The rows of each matrix lie in a flat space through zero, up to rounding. After each matrix: how many dimensions does the smallest such space have?
(in the rows, 128 means zero)

[[118 133 134 158 149 133 146 142 126 171 116 125 136 127  79 144  97  87
  126  96 124 128 174]
 [133 106 107 152 126 142 143 101 104 112 125 105 145 151 132 133 142 111
  134 172 160 122 124]
 [134 107 124 100 135  80 127  60 117 122 157 149 167  98 179 103 138 123
  127 144 120 106 121]
 [158 152 100 154 150 118 120 124 167 152 188 137 151  61 145 130 116 157
   89 147  92 120 122]
 [149 126 135 150 107  85 138 109 142 123 151 136 112 126 132 162  91 108
  135 150  91 118 158]
 [133 142  80 118  85 221 144 123 155 116 154  87 130 153  95 159 175 130
  139 144 150  80 111]
 [146 143 127 120 138 144 172 134 150 131 102 132 140 151 140 162  73  89
  134 126 115  86 125]
 [142 101  60 124 109 123 134 131 153 101 127 117 191 145 119 141 112  96
  117 144 135  82 104]
 [126 104 117 167 142 155 150 153 114 149 157 114 117  93  93 142 110 140
  127 172 162 151 114]
 [171 112 122 152 123 116 131 101 149 231 183 151 120 116 197  95 139  77
  119 103 124 119 140]
 [116 125 157 188 151 154 102 127 157 183 139 148  59 111 113 128 118 131
  116 117 166 124 105]
 [125 105 149 137 136  87 132 117 114 151 148 169 133 119 155 111 160 132
  127  92 107 134 164]
 [136 145 167 151 112 130 140 191 117 120  59 133  59 133 103 155 133 138
  146 111 121 167 154]
 [127 151  98  61 126 153 151 145  93 116 111 119 133 183  92 162 157 122
  140 141 126 133 117]
 [ 79 132 179 145 132  95 140 119  93 197 113 155 103  92 129 120 119 125
  102 121 139 136 153]
 [144 133 103 130 162 159 162 141 142  95 128 111 155 162 120 135 144 121
  139 124 113 124 134]
 [ 97 142 138 116  91 175  73 112 110 139 118 160 133 157 119 144 193 156
  111  90 175  99 119]
 [ 87 111 123 157 108 130  89  96 140  77 131 132 138 122 125 121 156 163
  109 137 112 110 107]
 [126 134 127  89 135 139 134 117 127 119 116 127 146 140 102 139 111 109
  148 103 130 104 136]
 [ 96 172 144 147 150 144 126 144 172 103 117  92 111 141 121 124  90 137
  103 172 171 131  89]
 [124 160 120  92  91 150 115 135 162 124 166 107 121 126 139 113 175 112
  130 171 195 160  78]
 [128 122 106 120 118  80  86  82 151 119 124 134 167 133 136 124  99 110
  104 131 160  71 118]
 [174 124 121 122 158 111 125 104 114 140 105 164 154 117 153 134 119 107
  136  89  78 118 148]]

18

[[134 127 127 124 119 128 129 125 135 126 129 123 121 136 129 131 135 122
  123 142 126 132 132]
 [127 129 128 127 124 128 126 132 134 129 129 124 124 127 126 133 128 122
  128 134 131 134 129]
 [127 128 129 132 134 128 129 126 115 127 124 132 135 127 130 123 126 133
  129 125 124 121 126]
 [124 127 132 137 137 126 127 131 103 128 119 133 140 125 130 123 124 131
  131 128 121 118 124]
 [119 124 134 137 130 126 120 137 119 136 125 130 135 118 129 131 130 130
  127 126 128 127 126]
 [128 128 128 126 126 129 127 128 136 130 131 127 125 127 127 130 130 129
  127 125 131 131 129]
 [129 126 129 127 120 127 125 130 135 130 129 124 122 130 128 134 135 122
  123 139 129 134 131]
 [125 132 126 131 137 128 130 130 116 125 124 131 134 125 126 123 117 129
  136 120 127 122 124]
 [135 134 115 103 119 136 135 116 203 128 158 122 102 127 120 134 126 135
  129  94 154 151 133]
 [126 129 127 128 136 130 130 125 128 129 130 134 133 123 128 123 123 138
  131 109 130 123 125]
 [129 129 124 119 125 131 129 124 158 130 141 127 119 125 125 131 129 133
  128 111 139 137 130]
 [123 124 132 133 130 127 124 131 122 134 127 132 135 121 130 128 132 135
  125 123 128 125 126]
 [121 124 135 140 135 125 122 134 102 133 119 135 143 120 132 125 129 134
  127 128 121 118 124]
 [136 127 127 125 118 127 130 125 127 123 125 121 120 140 129 131 135 116
  123 153 122 132 133]
 [129 126 130 130 129 127 128 126 120 128 125 130 132 129 130 125 130 131
  126 129 124 124 128]
 [131 133 123 123 131 130 134 123 134 123 131 128 125 131 125 124 120 129
  133 120 130 128 127]
 [135 128 126 124 130 130 135 117 126 123 129 132 129 135 130 120 131 136
  126 124 124 122 129]
 [122 122 133 131 130 129 122 129 135 138 133 135 134 116 131 129 136 143
  122 110 132 127 127]
 [123 128 129 131 127 127 123 136 129 131 128 125 127 123 126 133 126 122
  129 131 131 133 127]
 [142 134 125 128 126 125 139 120  94 109 111 123 128 153 129 120 124 110
  131 166 109 117 130]
 [126 131 124 121 128 131 129 127 154 130 139 128 121 122 124 130 124 132
  131 109 139 136 128]
 [132 134 121 118 127 131 134 122 151 123 137 125 118 132 124 128 122 127
  133 117 136 135 129]
 [132 129 126 124 126 129 131 124 133 125 130 126 124 133 128 127 129 127
  127 130 128 129 130]]

4

[[201  90 129 132 160  86 139 131 140 122 143 157 126 114 109 129 174 140
  155 155 166  88 151]
 [ 90 136 123 104 104 158 111 102 106 166 143 107  98 113 130 112 159 141
  177  81 131  75  95]
 [129 123 117 137 169 117 131 103 144 139 101 141 128 127 140 145 130 119
  138 160 157 109 117]
 [132 104 137 123 111 126 156 159 135 128 136 168 121 119 125 114 137 128
  146 136  87 149  94]
 [160 104 169 111 187 147 157 120 133 123 111 114  97 143 116  91 129 111
  101 176 109 121 162]
 [ 86 158 117 126 147 160 152 129 128 115 110 100 129 129 118 103 132 110
  105 111 148 123 113]
 [139 111 131 156 157 152 189 136 142 113  71 107 118 140 123  93  58 150
  118 136  78 191 150]
 [131 102 103 159 120 129 136 119 120 131 163 152 161 121 145 147 117 154
   90 131 108 159 157]
 [140 106 144 135 133 128 142 120 128 143 132 144 179 119 160 120 162 142
  113 130 149 147 127]
 [122 166 139 128 123 115 113 131 143 165 128 109 124 182 119 136 131 153
  132 175  97 113 109]
 [143 143 101 136 111 110  71 163 132 128 156 148 129 118 123 122 174 106
  171 146  81 154  73]
 [157 107 141 168 114 100 107 152 144 109 148 176 133 101 149 151  76 119
  166 147 143 183  74]
 [126  98 128 121  97 129 118 161 179 124 129 133 185 124 139 177 148 168
  107 133 111 142 158]
 [114 113 127 119 143 129 140 121 119 182 118 101 124 112 170 143 117 134
  124 147 104 136 115]
 [109 130 140 125 116 118 123 145 160 119 123 149 139 170 118 129 144 112
  138 136 115 124 131]
 [129 112 145 114  91 103  93 147 120 136 122 151 177 143 129 135 143 166
  147 127 163 138 122]
 [174 159 130 137 129 132  58 117 162 131 174  76 148 117 144 143 202 114
  132 125 120 109 148]
 [140 141 119 128 111 110 150 154 142 153 106 119 168 134 112 166 114 227
  108 170 144 125 110]
 [155 177 138 146 101 105 118  90 113 132 171 166 107 124 138 147 132 108
  138 126 136 110  85]
 [155  81 160 136 176 111 136 131 130 175 146 147 133 147 136 127 125 170
  126 226 141 120 109]
 [166 131 157  87 109 148  78 108 149  97  81 143 111 104 115 163 120 144
  136 141 116 119 134]
 [ 88  75 109 149 121 123 191 159 147 113 154 183 142 136 124 138 109 125
  110 120 119 141 143]
 [151  95 117  94 162 113 150 157 127 109  73  74 158 115 131 122 148 110
   85 109 134 143 227]]

16

[[210 115 105 126 130 128  95 139  92 124 166  99 227 156  80  99 164 141
  165 129 148  39 118]
 [115 158 118 146 133 116  86 193 174 144 119 138 124  99 171 114 122 170
  111 125 138 141 151]
 [105 118  96 116 129 114 114 132 103  85 134 125 138 147 130 155 143 112
  133 105 125 143  85]
 [126 146 116 157 104 143 108 144 147 112 156 142 137  73 100 151 137 168
  125 179 159 158 121]
 [130 133 129 104 120 114 135 139 131 134 115 132 147 144 134 102 122 152
  130  86 114 128 165]
 [128 116 114 143 114  77 132 107 100  98 158 136 115 107  90 167 141 105
   97 147 135 171  75]
 [ 95  86 114 108 135 132  89 110 134 150 139 129 118 172 116 112 130  89
  134 118 113 123  85]
 [139 193 132 144 139 107 110 129  81  75 111 108 152 121 126 178  75 147
  136 134 163 185 125]
 [ 92 174 103 147 131 100 134  81 206 203 145 171  68 106 120 118 145 156
  148 106 158 177 179]
 [124 144  85 112 134  98 150  75 203 174 173 187 145 127  91  97 193 157
  172 114 145 103 155]
 [166 119 134 156 115 158 139 111 145 173 142 135 128 115 102 131 149 129
  143 177 139 125 144]
 [ 99 138 125 142 132 136 129 108 171 187 135 130  69 115 138  98 131 134
  132  95 137 118 169]
 [227 124 138 137 147 115 118 152  68 145 128  69 169 148 118  93 151 136
  140 125 157  48 141]
 [156  99 147  73 144 107 172 121 106 127 115 115 148 164 134  67 149 124
  129  84 104  46 148]
 [ 80 171 130 100 134  90 116 126 120  91 102 138 118 134 138 141  82 155
  122 100 139 202 132]
 [ 99 114 155 151 102 167 112 178 118  97 131  98  93  67 141 124  97 142
   77 142 124 119 124]
 [164 122 143 137 122 141 130  75 145 193 149 131 151 149  82  97 114 113
  151 129 122  95 162]
 [141 170 112 168 152 105  89 147 156 157 129 134 136 124 155 142 113 126
  132 129 143 136 134]
 [165 111 133 125 130  97 134 136 148 172 143 132 140 129 122  77 151 132
  113 112 116  74 151]
 [129 125 105 179  86 147 118 134 106 114 177  95 125  84 100 142 129 129
  112  82 129 104 140]
 [148 138 125 159 114 135 113 163 158 145 139 137 157 104 139 124 122 143
  116 129 115 112 154]
 [ 39 141 143 158 128 171 123 185 177 103 125 118  48  46 202 119  95 136
   74 104 112  97 142]
 [118 151  85 121 165  75  85 125 179 155 144 169 141 148 132 124 162 134
  151 140 154 142  97]]

12

[[127 142 118 142  90 134 111 119 123 115 122 111  89 119 103 124 116 132
  102 137 113 148 105]
 [142 146 120 139  95 120 117 116 121 124 117 118 109 118 115 129 130 142
  120 133 112 128 116]
 [118 120 122 117 179 154 141 117 143 128 148 133 138 149 153 124 109 116
  110 106 138 142 127]
 [142 139 117 147 133 132 111 103 126 120 122 116 147 138 127 125 120 116
  131 117 123 109 137]
 [ 90  95 179 133 199 114 119 140 158 134 160 154 113 139 157 123 151 117
  109 130 149 155 163]
 [134 120 154 132 114  83 122 154 123 143 122 150 137 120 126 138 164 142
  151 145 133 116 154]
 [111 117 141 111 119 122 140 155 133 135 137 142  95 119 126 131 134 142
  111 141 131 160 115]
 [119 116 117 103 140 154 155 140 124 128 127 123 154 126 131 125 114 112
  153 125 141 115 121]
 [123 121 143 126 158 123 133 124 138 134 136 137 130 128 147 127 141 132
  130 125 132 127 141]
 [115 124 128 120 134 143 135 128 134 125 135 125 109 124 129 124 120 128
  114 129 128 146 114]
 [122 117 148 122 160 122 137 127 136 135 132 135 140 121 148 127 149 129
  148 129 135 114 147]
 [111 118 133 116 154 150 142 123 137 125 135 122 121 121 139 121 124 121
  129 127 133 133 122]
 [ 89 109 138 147 113 137  95 154 130 109 140 121  96 140  91 120 105  92
   92 144 140 169 124]
 [119 118 149 138 139 120 119 126 128 124 121 121 140 115 126 123 147 115
  157 139 133 103 150]
 [103 115 153 127 157 126 126 131 147 129 148 139  91 126 141 124 137 134
   98 132 131 162 129]
 [124 129 124 125 123 138 131 125 127 124 127 121 120 123 124 125 122 127
  125 129 126 132 118]
 [116 130 109 120 151 164 134 114 141 120 149 124 105 147 137 122  93 122
   80 109 127 168 102]
 [132 142 116 116 117 142 142 112 132 128 129 121  92 115 134 127 122 152
  105 125 112 148  98]
 [102 120 110 131 109 151 111 153 130 114 148 129  92 157  98 125  80 105
   63 127 136 192  99]
 [137 133 106 117 130 145 141 125 125 129 129 127 144 139 132 129 109 125
  127 115 129 127 116]
 [113 112 138 123 149 133 131 141 132 128 135 133 140 133 131 126 127 112
  136 129 141 128 138]
 [148 128 142 109 155 116 160 115 127 146 114 133 169 103 162 132 168 148
  192 127 128  71 150]
 [105 116 127 137 163 154 115 121 141 114 147 122 124 150 129 118 102  98
   99 116 138 150 129]]

6

[[146 150  98 126 130 135 118 125 111 136 122  72 149 150 111 137 137 157
  127 123 104 121 116]
 [150 147 114  93  91 152 139 139 124 122  79  53 125  99 156 163 135 135
  128 120 149 114 130]
 [ 98 114 126 120 169 140 133 103 133 126 166 151 131 119 152 149 126 176
  124 124 124 130 122]
 [126  93 120 153 134  78 126 132 127 107 160 103 119 134 129 167 138 133
  119 139 130  77 132]
 [130  91 169 134  85 104 116 161 117 111 153 105 132 126 129 135 129 122
  150  92 135  99  81]
 [135 152 140  78 104 151 104 120 139 128 123 121 109 124 129 126  96 134
  144 116 124 140 126]
 [118 139 133 126 116 104 165 129 142 135 128 157  97 110 153 114 140 103
  108 103 163 150 191]
 [125 139 103 132 161 120 129 100 121 128 136 105 116 110 146 126 121 133
  139 126 134 125 143]
 [111 124 133 127 117 139 142 121 186 121 110 134 163 134 134 106 122 156
   85 107 107 127  99]
 [136 122 126 107 111 128 135 128 121 111 131  80 122 118 150  99 139 139
  152  95 137 113 149]
 [122  79 166 160 153 123 128 136 110 131 149 183 144 135  79 145 148 112
  126 128  86 141 132]
 [ 72  53 151 103 105 121 157 105 134  80 183 195 126 123 121 104 121 148
  119  80 130 145 125]
 [149 125 131 119 132 109  97 116 163 122 144 126 145 114 146 139  98 152
  103 134 137 130 124]
 [150  99 119 134 126 124 110 110 134 118 135 123 114 133 148 124 104 111
  122 137  97  94 145]
 [111 156 152 129 129 129 153 146 134 150  79 121 146 148 152 120 150 113
  149 145 126 147 153]
 [137 163 149 167 135 126 114 126 106  99 145 104 139 124 120 138 169 116
  116 148 125  90 117]
 [137 135 126 138 129  96 140 121 122 139 148 121  98 104 150 169 118 142
  156 138 130 119 134]
 [157 135 176 133 122 134 103 133 156 139 112 148 152 111 113 116 142 199
  139  83 121 133 131]
 [127 128 124 119 150 144 108 139  85 152 126 119 103 122 149 116 156 139
  143 124 117 141 149]
 [123 120 124 139  92 116 103 126 107  95 128  80 134 137 145 148 138  83
  124 126 146 123  59]
 [104 149 124 130 135 124 163 134 107 137  86 130 137  97 126 125 130 121
  117 146 130 145 149]
 [121 114 130  77  99 140 150 125 127 113 141 145 130  94 147  90 119 133
  141 123 145 198 127]
 [116 130 122 132  81 126 191 143  99 149 132 125 124 145 153 117 134 131
  149  59 149 127 142]]

20

[[ 66 121 144 148 150 112 111  58 131 158 164 130  97  91 149 117 152 156
  108 116 158 137 127]
 [121 132 111 136 132 117 108 142 156 129 156 134 100 118 128 140 134 127
  160 136 159 136 113]
 [144 111  90 148 121 164 128 182 157  94 147 154 114 113 107 144 132 117
  182 149 156 188 115]
 [148 136 148 107 121 125 145 123  99 131  91 112 161 154 130 119 114 123
   94 119  87  94 142]
 [150 132 121 121 120 131 132 154 130 118 118 127 137 142 121 133 120 117
  138 133 120 123 127]
 [112 117 164 125 131 142 156  74  82 138  96 119 163 127 137 102 128 143
   66 110  89 121 153]
 [111 108 128 145 132 156 140 112 120 120 132 140 130 107 126 120 137 137
  121 128 132 166 134]
 [ 58 142 182 123 154  74 112  12 101 190 140 101 115 112 168 103 144 164
   55  96 126  70 140]
 [131 156 157  99 130  82 120 101 110 159 109  99 140 156 145 122 117 129
   91 113 102  54 134]
 [158 129  94 131 118 138 120 190 159 104 140 141 115 134 111 149 123 110
  181 147 148 149 112]
 [164 156 147  91 118  96 132 140 109 140  90 101 157 173 132 128 105 114
  103 120  86  57 135]
 [130 134 154 112 127 119 140 101  99 141 101 112 153 143 136 115 121 131
   87 115  95  94 142]
 [ 97 100 114 161 137 163 130 115 140 115 157 153 108  87 123 125 148 141
  144 134 160 195 125]
 [ 91 118 113 154 142 127 107 112 156 134 173 143  87  92 133 133 148 141
  154 133 175 164 114]
 [149 128 107 130 121 137 126 168 145 111 132 136 123 133 116 140 124 116
  160 140 137 143 120]
 [117 140 144 119 133 102 120 103 122 149 128 115 125 133 140 124 128 134
  109 119 124  95 130]
 [152 134 132 114 120 128 137 144 117 123 105 121 148 148 124 128 116 119
  120 127 105 110 133]
 [156 127 117 123 117 143 137 164 129 110 114 131 141 141 116 134 119 115
  142 136 117 135 128]
 [108 160 182  94 138  66 121  55  91 181 103  87 144 154 160 109 120 142
   55  98  91  30 143]
 [116 136 149 119 133 110 128  96 113 147 120 115 134 133 140 119 127 136
   98 116 115  98 135]
 [158 159 156  87 120  89 132 126 102 148  86  95 160 175 137 124 105 117
   91 115  81  45 138]
 [137 136 188  94 123 121 166  70  54 149  57  94 195 164 143  95 110 135
   30  98  45  61 165]
 [127 113 115 142 127 153 134 140 134 112 135 142 125 114 120 130 133 128
  143 135 138 165 126]]

3

[[205 143 102  68 155  78 144 163 148 112  90 160  48  87 155 140 152 177
  106 176  94 146 157]
 [143  83 138  88 120 128 140 132 116 116 120 147 167 154 111 136 138 121
   95 137 163 110  82]
 [102 138 209 225 108 149 119 112 104 131 159 139 167 130 134 133 123 155
   87 176 189 107 107]
 [ 68  88 225 147 112 135 184  90 119 180 184 112 201 157 138 134 141 130
   99 198 168  54  62]
 [155 120 108 112 170 103 122 145 133 106 114 150 110 100 116 133 142 114
  151 103  92 173 165]
 [ 78 128 149 135 103 102 143 120 130 132 200 100 172 116 120 155 118 101
  137 133 136  68 118]
 [144 140 119 184 122 143 175  37 142 163  93 110 126 116 175 125 159 108
  115 100 107 118 177]
 [163 132 112  90 145 120  37 175  96  59 158 217 137  89  84 154 113 130
  109 182 120 206 117]
 [148 116 104 119 133 130 142  96 106 106 108 125 150 119 135 146 135 121
  107 116 136 118 133]
 [112 116 131 180 106 132 163  59 106 153 103  88 136 152 162 124 120 104
  135  62 134 112 160]
 [ 90 120 159 184 114 200  93 158 108 103 188 142 163 134 109  88  72  78
  152  99 133 114  99]
 [160 147 139 112 150 100 110 217 125  88 142 152  61  93 134 123 102 173
  133 163 118 134 136]
 [ 48 167 167 201 110 172 126 137 150 136 163  61 178 138 125 127 127 135
  152 130 178  71 119]
 [ 87 154 130 157 100 116 116  89 119 152 134  93 138 140 135 148 120 138
  138 128 139 130 148]
 [155 111 134 138 116 120 175  84 135 162 109 134 125 135 132 119 133 134
   96 134 121 103 130]
 [140 136 133 134 133 155 125 154 146 124  88 123 127 148 119 115 144 165
  111 142 167 126 109]
 [152 138 123 141 142 118 159 113 135 120  72 102 127 120 133 144 140 168
  123 132 139 122 177]
 [177 121 155 130 114 101 108 130 121 104  78 173 135 138 134 165 168 174
   64 174 194 162 126]
 [106  95  87  99 151 137 115 109 107 135 152 133 152 138  96 111 123  64
  154  64  94 150  95]
 [176 137 176 198 103 133 100 182 116  62  99 163 130 128 134 142 132 174
   64 142 229 118 124]
 [ 94 163 189 168  92 136 107 120 136 134 133 118 178 139 121 167 139 194
   94 229 198 116 124]
 [146 110 107  54 173  68 118 206 118 112 114 134  71 130 103 126 122 162
  150 118 116 157 112]
 [157  82 107  62 165 118 177 117 133 160  99 136 119 148 130 109 177 126
   95 124 124 112  62]]

13
